The rows are grouped in 4 different ways at once. Each group adds its own fixed numbers to the row, and there is some noise. The rows also spread widely along 14 directions, which tell nothing about the answers.
Some rows, each with its group in each grouping after it:
[ 10 -10   9  19   7 -44 -27   8 -45  11 -16   2 -31  23   6  13   1   5
 -66  12  48   5  -4  13 -10   3   9   2  -1  -7]
(4) nagus (2) J671
[  0 -28   3 -10 -25 -23 -16  26  -2  13 -68 -48  33  14  15   0  -9 -20
 -66  -1  24  23 -30  19  39  15 -19  27 -10  -6]
(0) domok (0) J671
[ 62  25  48  -2  42 -10 -26  42  19 -21 -21 -11  25   6  25  -7  15 -39
 -20  -5  31   9 -57  15   6  12   4 -26 -37 -19]
(5) medi (1) J135
[ 24 -30  28  36 -12 -17  -1  14 -14  38  35 -26 -23  -7  22 -24  19  57
 -21 -20  33   5  21 -12  24  -6  -3  -7  -1 -26]
(1) medi (4) J190
[-20   2 -39  26 -18  -5   2  17 -82 -12 -16   4 -33  21 -29 -31 -33  47
 -28  11 -10  24  32  10 -36 -26  27  26   1  18]
(2) puvu (0) J135
[ 18  28 -12  22 -15  54  37  11  28  37  -3   1  18 -12 -52   5  35  61
  16  -1  17   5  10 -61  29  42  41   0 -29 -19]
(5) puvu (4) J190
[-43   8 -59  -8  -8  20  -4 -13  -6  37 -21 -14  25   4 -62  40  24  -7
 -20  42  26  -7  23 -13   7  26  27  28  45  22]
(0) domok (3) J177
[ -3   6 -35 -22 -20  23  18  18 -47  14 -77   2  41  15 -10 -12  13  16
 -48  19  20  47  35  11  21  42 -20  20 -11   7]
(2) dun (3) J477
[ 36   7  51  26  45 -59  -4 -21 -28 -11   6   8 -35   1 -19  18  18  10
 -30 -24   7  -7  -2   2 -22   5  12 -16 -52 -10]
(4) dun (1) J477
[-31  -3 -26 -23 -47  11 -29  26 -30  27 -38   0   0 -36 -34 -33  18 -62
  14  -7 -17  -4   8  19  12 -57  12  29  31  42]
(1) nagus (2) J983
[ 18 -24  -2 -19  33  24 -23   6  18  20   3  28   7  28  -4  12  22 -13
 -20  45  62  17  23   2   6  34  24  -9 -19  -4]
(3) domok (4) J177
[ -9 -41  36  17 -29   4 -29  27  -8  26 -59 -52  21   2  25 -31  32  11
 -45 -17  18  32  -7   6  44  23 -22 -23 -18 -28]
(3) dun (1) J983
[ 35  33  28  83 -34  46 -21  49 -20   5  34   4  25 -15  19 -70  21  15
 -15 -31 -39  21  -3 -10  -1 -39   4 -28   8   4]
(5) nagus (1) J983
[-59 -20 -27 -14   1  14  47 -26  -4 -13 -49 -46  25 -28 -39 -44   1 -39
  24  -2 -50  18   1  19  -6  -9  -3   4  14  14]
(0) puvu (3) J983
[  4 -59  27  16 -64  -4  17   0  25  71  16 -17 -23 -53 -67 -50  46 -25
  70 -33   5  21  52 -31  47   0  32   8  18  30]
(0) dun (2) J135
[-13  27 -31  10 -22   9 -38  46 -37  21 -15 -21  -3  21 -21   4  10  29
 -18  15  49   8   0 -14   9 -13  42  24  38  -2]
(2) nagus (1) J135
[-29 -62  24  -2 -26   1   7 -14  18   6 -45 -11 -10 -33 -41 -32   6 -45
  15 -17 -38   8   8  -5   2  -3  20  -8 -57  22]
(3) domok (2) J135
[-10 -44 -17 -23  24   0 -12 -48  23  14  12  35  29  36 -32  72   7 -41
 -56  21  25 -13  26  -4   5  46  -1  22 -31  22]
(3) domok (1) J671
[-11 -28  48  17 -36 -15   7  26 -23   7 -16 -61  -2 -27  19 -79   3  17
  11 -58 -46  47  30  19  30 -37  -5   5   7 -20]
(4) dun (0) J177
[-26 -17  22  -3   8 -13 -41  -3 -63   5 -24 -12 -15  -3  -2   5  13  28
 -32 -22 -11  16  38   7   9   9  -9  -9 -17 -21]
(1) domok (2) J983
[-44 -56  24  39  12   1 -26   1 -12 -42   9 -54  35  31  47 -24 -42   2
 -56 -15 -41  32  -3  27   1 -14 -15 -16  12 -27]
(5) medi (1) J671
[-32 -20  26  48 -43  -7 -11   0 -40  16  -8 -26 -18 -53 -22 -51  48  -9
   4 -36 -38   4  30  -6 -24 -23   9 -39  24  17]
(2) nagus (3) J135
[-53  19 -47 -51  15  44 -38  19 -13  15 -18 -25  23  -7  -4  18  25  29
 -26  18  10   3   1  -3  12 -34  10  20  10 -17]
(0) domok (1) J177
[-33  -3 -13 -42  12 -33 -40  35 -41 -10 -59 -37 -23  19  19  -1 -31  -2
 -41  16  25   8 -26  38   5 -46  18  35  -7 -13]
(4) medi (2) J177
[-12 -59  43  16  12 -23 -22 -10   4  -8  41 -30  34  22  32 -31 -17 -56
 -27 -19 -15  37  26  33  13 -18 -30  -1  39   0]
(4) puvu (1) J190
[  5 -43  -8  10 -43 -34   3 -24 -20  52 -28  21  -6  -7 -31  20  14 -32
 -68  18  19 -20  17  11  -5   4 -18  21 -18  54]
(4) medi (4) J477
[-46 -53   9   5  38 -12 -23  19 -24 -26  51 -37 -18  49  24 -25 -52  42
  -4   6  21  38  32  17  12 -20  29  16  18 -48]
(5) domok (0) J190
[-15 -28  19 -11   4 -11 -88  26 -35  23  18   2 -24  -2  47 -11  26  -4
 -63   3  22   3  11  35  -5 -65 -10 -10  -1   2]
(4) dun (4) J177
[ 33   5  10  35 -26  45  28  32  43  25  26 -13  33  13   3 -27   5  49
  -4 -12  15  29   0 -37  49  20  17   5 -23 -25]
(5) nagus (1) J477
[-12   6  45  -2  42 -49 -42 -27 -53 -36  -6  -5  15  -5 -32  14  13 -89
 -12 -26 -38   9  26  35 -34 -17   2  -4  36  26]
(4) puvu (3) J190
[ 24   0  21  31  17  22 -15  24 -10 -15  60  18 -22   1  19 -72  -6  16
  20 -19 -28  21   7   9 -11 -66  22 -13 -19  -3]
(1) puvu (1) J983
[-13 -17 -21   6 -10  21  38   8   3  19  -1  -4   1 -12  -4 -43  11  22
  -5  11  16  13  11  -6   6  -1   7   7  -9  -7]
(2) domok (0) J190
[-28 -33  51  59 -34 -13 -10  10   8  -7  16 -86  28  10   8 -31 -26   4
  -5 -62 -56  24   6  -5  48 -15   5  16  23 -14]
(3) domok (0) J983
[-18  30   4  42 -43  31 -26  12  -3  26 -32 -33  56 -40   4 -15  59 -21
 -59 -17 -31  -9 -29  -7   4 -23 -26 -17  30  23]
(4) dun (3) J190
[-17 -36 -19  28 -69  14  -3  17  13  65  -1 -18  16   5 -49  -8  14 -11
   6  11  31  -1  20 -21  51  13  32  29  36  23]
(5) medi (1) J983
[ -2 -38  31  34  11 -35  20 -38  57  34  -2 -58  11  -9 -32  30  32 -41
 -10   4  31  -6 -10 -14  27  70   1 -24  29 -13]
(0) nagus (2) J177
[-21  17 -43  14 -27  -3  -4  25 -47   7 -53 -21 -18 -16 -70 -20  -4  -1
  12  12  -3   0  -2  -3 -15 -34  50  35  18  38]
(0) dun (4) J135
[-30 -42  -9  24 -12 -58   0 -18   0  29  -9 -54  -4  12 -26  24  -5 -33
 -23  11  35 -17   9  13  12  20   6  17  56   4]
(1) nagus (1) J177
[ -3 -38 -43 -38 -36  50   2  19  24  68   3  16  10  -5  18 -31  26   8
 -33  27  43  11   5   3  39 -21 -23  22 -25   9]
(0) nagus (4) J983
[ 30  -4  21  42  14 -49  51 -42 -56   4  16  25 -38 -17 -38 -10  14   9
 -12 -19  -7   3  45   3 -38  18   4  -7  -7  14]
(4) medi (2) J671

New rows, each followed by its group in each grouping:
[ 49  13  31 -28 -28 -14  42  32 -23  19 -65 -22  15 -18 -12 -25  13  29
   4 -58   6  47  27 -10  62  22 -16  37 -56 -14]
(3) dun (2) J477
[ 17  16  18  43  20 -20  16  -1  39  -6 -23 -31   9   7 -44  22   8 -26
   4  16  32 -16 -50 -25   1  56  50 -17 -13  -5]
(5) domok (3) J135
[ 16   5  18  21   2  38 -21  68  21 -11 -40 -61  42  29  36 -58  -1   6
  -6  17  44  54 -47   4  28   5  18 -21  20 -35]
(3) puvu (1) J135
[ -1  20 -31  19 -23   6  16  20 -41  26   3  -7 -20 -40 -39 -50  28   6
  17  -1   9  -1  10  -4 -27 -49  17   7  34  25]
(0) nagus (1) J135
[ 20  -5 -26   1  18  49   6  32  25  21  26  12  16  24  48 -25  -1  34
 -39  46  55  21 -12   7  15   7  -5  -8 -14 -23]
(5) medi (2) J177
[-17  -9 -18  15   8 -18  -2 -14 -51  -3 -35   3  16   0  -7   4   5 -20
 -65  10   0  12  17  21 -17  21 -33  -1   9  19]
(2) dun (2) J190
[-11  25  21  25  10 -12 -30  -6 -13   6 -43 -35  18 -14 -43  50  47 -22
 -33  -1  13 -24 -24 -13 -17  46  12 -32  18  -6]
(5) nagus (0) J135
[-24 -10 -20  13 -12   0  16 -22 -35  49  43  -2 -25  -3 -49   4  27  37
  21   6  25  -4  63 -20   9   1  33  21  50   8]
(4) medi (4) J983
[ -4 -36   0  29  13  28  18 -24  37   6  95  32 -14  16 -35 -30 -12 -22
  55   5 -16  12  43 -15  10 -14  53   8  12  22]
(2) medi (2) J983
[  2 -34  41   2 -38  -9 -15  45 -18  32  -5 -32 -40 -41  38 -74  26  28
   0 -46   6  11 -10   6  32 -65  -4 -10 -36 -19]
(3) medi (2) J983
[-12 -17  16 -17   2  23  24   0  15 -20 -58 -20  27 -34 -10 -46  -7 -30
   4 -23 -74  34  -1  10  11  -6  -7  -3 -60   0]
(0) domok (2) J177
[ 11  21  28  61  13 -15  11  -6 -28  11  39 -29  -3  -5  14  -2  21  67
 -41 -18   9   3  10 -19  -8   0  -6 -19  15 -20]
(4) domok (4) J477
[ 36 -13 -23  30  -1   6  29   8  23  26   3  -4   5  29   0 -15  -7  23
 -31  35  55  10 -15  -8   7  33   3   3 -12  -2]
(1) puvu (1) J135
[ 36 -32   8   0  28   9  31  11  30   8  50   6   9  34  51 -32 -19  34
 -26  13  48  37  11   3  24  31 -16  -3 -47 -31]
(5) domok (3) J135
[-30  12 -32 -39  20 -43  13 -15 -61   3 -36 -12  -1 -13 -24  43   2   0
 -47  -7  18 -14  12  17 -10   5 -32  31   3  -1]
(5) puvu (2) J190
[-27 -20   0  39  55 -12  -6 -12 -60  -6  75  -2 -42   9   2 -19   8  57
  -3  13  33  19  54   4 -30  -4  13 -31  47 -33]
(5) dun (2) J190
[  0 -38  10  30 -47   9 -33  43 -33  11 -61 -16   2  25  16 -45  -6  21
 -56  13  11  49   4   4  14  14   6 -10 -28   1]
(2) puvu (3) J135
[  0  28  26  29  17  20 -39  11  23 -24 -21 -14  53  -8  -9  28  10 -35
 -47 -13 -40 -17 -48 -15  -3   5   9 -17 -32   2]
(5) domok (4) J190
[-34 -20 -11 -15 -12 -40 -17  -9 -39  35   2 -18 -10   9 -30  33   6  11
 -30  -2  36  -3  39  -1  17 -11   9  41  29   6]
(4) domok (1) J477
[-32 -30  -3  41 -27   3 -20  18  28 -16 -41 -36  -4  17 -21  -8 -50  -7
 -29   4 -32  -4 -54  -9  11 -13  40  14 -51  11]
(5) dun (2) J135
[ 17  25  66  33  19 -17 -38  43 -46 -40  -8 -31   9  -5  18 -55  -3  -2
  -4 -47 -37  38  -4  14  -4 -45  17 -13   0 -26]
(4) domok (1) J190
[ 50  -8  27  23  24 -52  49 -13  15  -2  24  -4  -2  -1  -9 -10  -5 -48
  -5 -14  21  -4 -11  16 -14  29 -13   0 -10   8]
(5) nagus (0) J135
[ 44   6  51  69  -7 -23 -57  44 -59 -19  10   4  -4  30  18 -34 -19   2
 -49 -25 -12  31   2  17  -4 -20   8 -11 -13   0]
(5) puvu (1) J983
[ 37  -6  -9  29 -32  48   0  13  31  58   6  29   6  -5  -7 -23  39  15
 -36  23  26  11 -14 -26  26  11  -2 -11 -39  16]
(0) puvu (2) J983
[  6  -3 -49 -27   7   9  20   5 -13  46  29  12 -23   1  11   0  33  40
 -39  29  78 -12   5   3 -13 -16 -17  13   0   2]
(3) puvu (0) J135
[-17 -29  23  14  -2   7 -60  43 -39 -10   8 -18  -2  23  23 -33 -13   9
 -25  -5  11  41  23  10  15 -36  17   3  14 -14]
(3) domok (2) J190
[ 23  -6 -34  10 -35 -10  80   7  25  49  36  -5 -23 -29 -27 -37  17  17
  33 -16  46 -16   8 -21  19 -27  23  38  13  14]
(3) nagus (4) J671
[ -3  -6 -19  40 -29  50  38  25  31   1 -22  10   9 -10 -51 -64  -7 -16
  38  23 -12  16 -14 -17  -6  -9  62  -4 -17  19]
(5) nagus (1) J477
[ 37 -10  18   8   5  26 -19  41   3  13  29   9   2  18  35 -46   7   0
  -9   6  37  31  -3  10  27 -23   5  -2  -6  -4]
(3) medi (2) J983
[-35 -53 -23 -16  38  19  -1  -7  -1  -9  65  38 -31  -3   6 -45  -4  -8
  20  23  13   5  27  19 -32 -51  31 -12 -12  -2]
(5) domok (1) J671
[-30  -6 -47  -2  -7  19   8  18 -56  23  -6   1  -9  16 -26 -11   0  51
 -18  30  39  20  40  -1  -5   2  18  21  29  -9]
(5) puvu (0) J190
[ 31 -20  29  13 -54   1  -6  31   2  -7 -60  -5  44   7   5 -23 -23 -34
 -48 -37 -45  28 -13   9  38   4  -4  27 -66  18]
(5) medi (3) J671
[ 54   7  14  19  -3  16   9   8  17  29  -1  18  -1  24 -22   3  12  43
 -13  -4  20  14   2 -31  37  39  21   8 -65 -17]
(1) puvu (1) J983
[ 24 -11  19  41  41 -46  13 -17 -52   6  39   4 -25   7  35 -22  20  23
 -50   6  49  22  26  27 -27  13 -30 -31  34 -15]
(4) dun (2) J671
[ 58  29 -19 -35 -21  20  17  46 -20  28 -27  27  17  12   9 -26  11  30
 -27  -9  26  42  30   7  42   6  -9  49 -46  -1]
(2) dun (0) J177
[  8  14  21  64  -8   5 -13  22 -29  -5 -15 -34  10  -5  17 -34  14  24
 -38  -6  -2  28 -11  -6 -11   8  -5 -37  22  -8]
(2) puvu (2) J135
[  1   2   8   1  26  -7  66 -40  30  10   7 -17  -3 -28 -23   3  28  19
  16 -33 -12  -7   2 -24  22  39 -11  -6 -42 -20]
(2) dun (2) J983
[-53 -21 -36   2  -5  40 -16 -18  -7  30   0 -11  10 -15 -36   6  37 -15
 -14  36  12   3  19  -8 -15   5   4 -15  48  19]
(0) nagus (2) J135
[ 17   0  15   8 -30  41  -1   8  50  55 -10   5  14  -2 -59  10  55  -9
  20  12  34   5   8 -45  41  42  54   5  -7  -3]
(4) nagus (0) J190
[ 13 -61  20  35 -16 -42   9   6 -19  19 -33  -3  -6 -10   5 -40   4 -58
 -40  23  39  12   1  37 -17  16 -18 -29   5  21]
(5) nagus (4) J477
[ 36  14   6  14  -3 -30  37 -11  -5  19   8 -16  17   5  -1  45  -9  45
 -60 -35  -5 -15  10 -14  26  33 -27  34 -48 -10]
(5) medi (4) J177
[-32  -7  -2  15   2 -11 -77  19 -82   6  -5  -1 -52  11 -20  14  14  36
 -40  10  28   2  21  -1 -32 -36  34 -10   9   5]
(3) puvu (2) J135
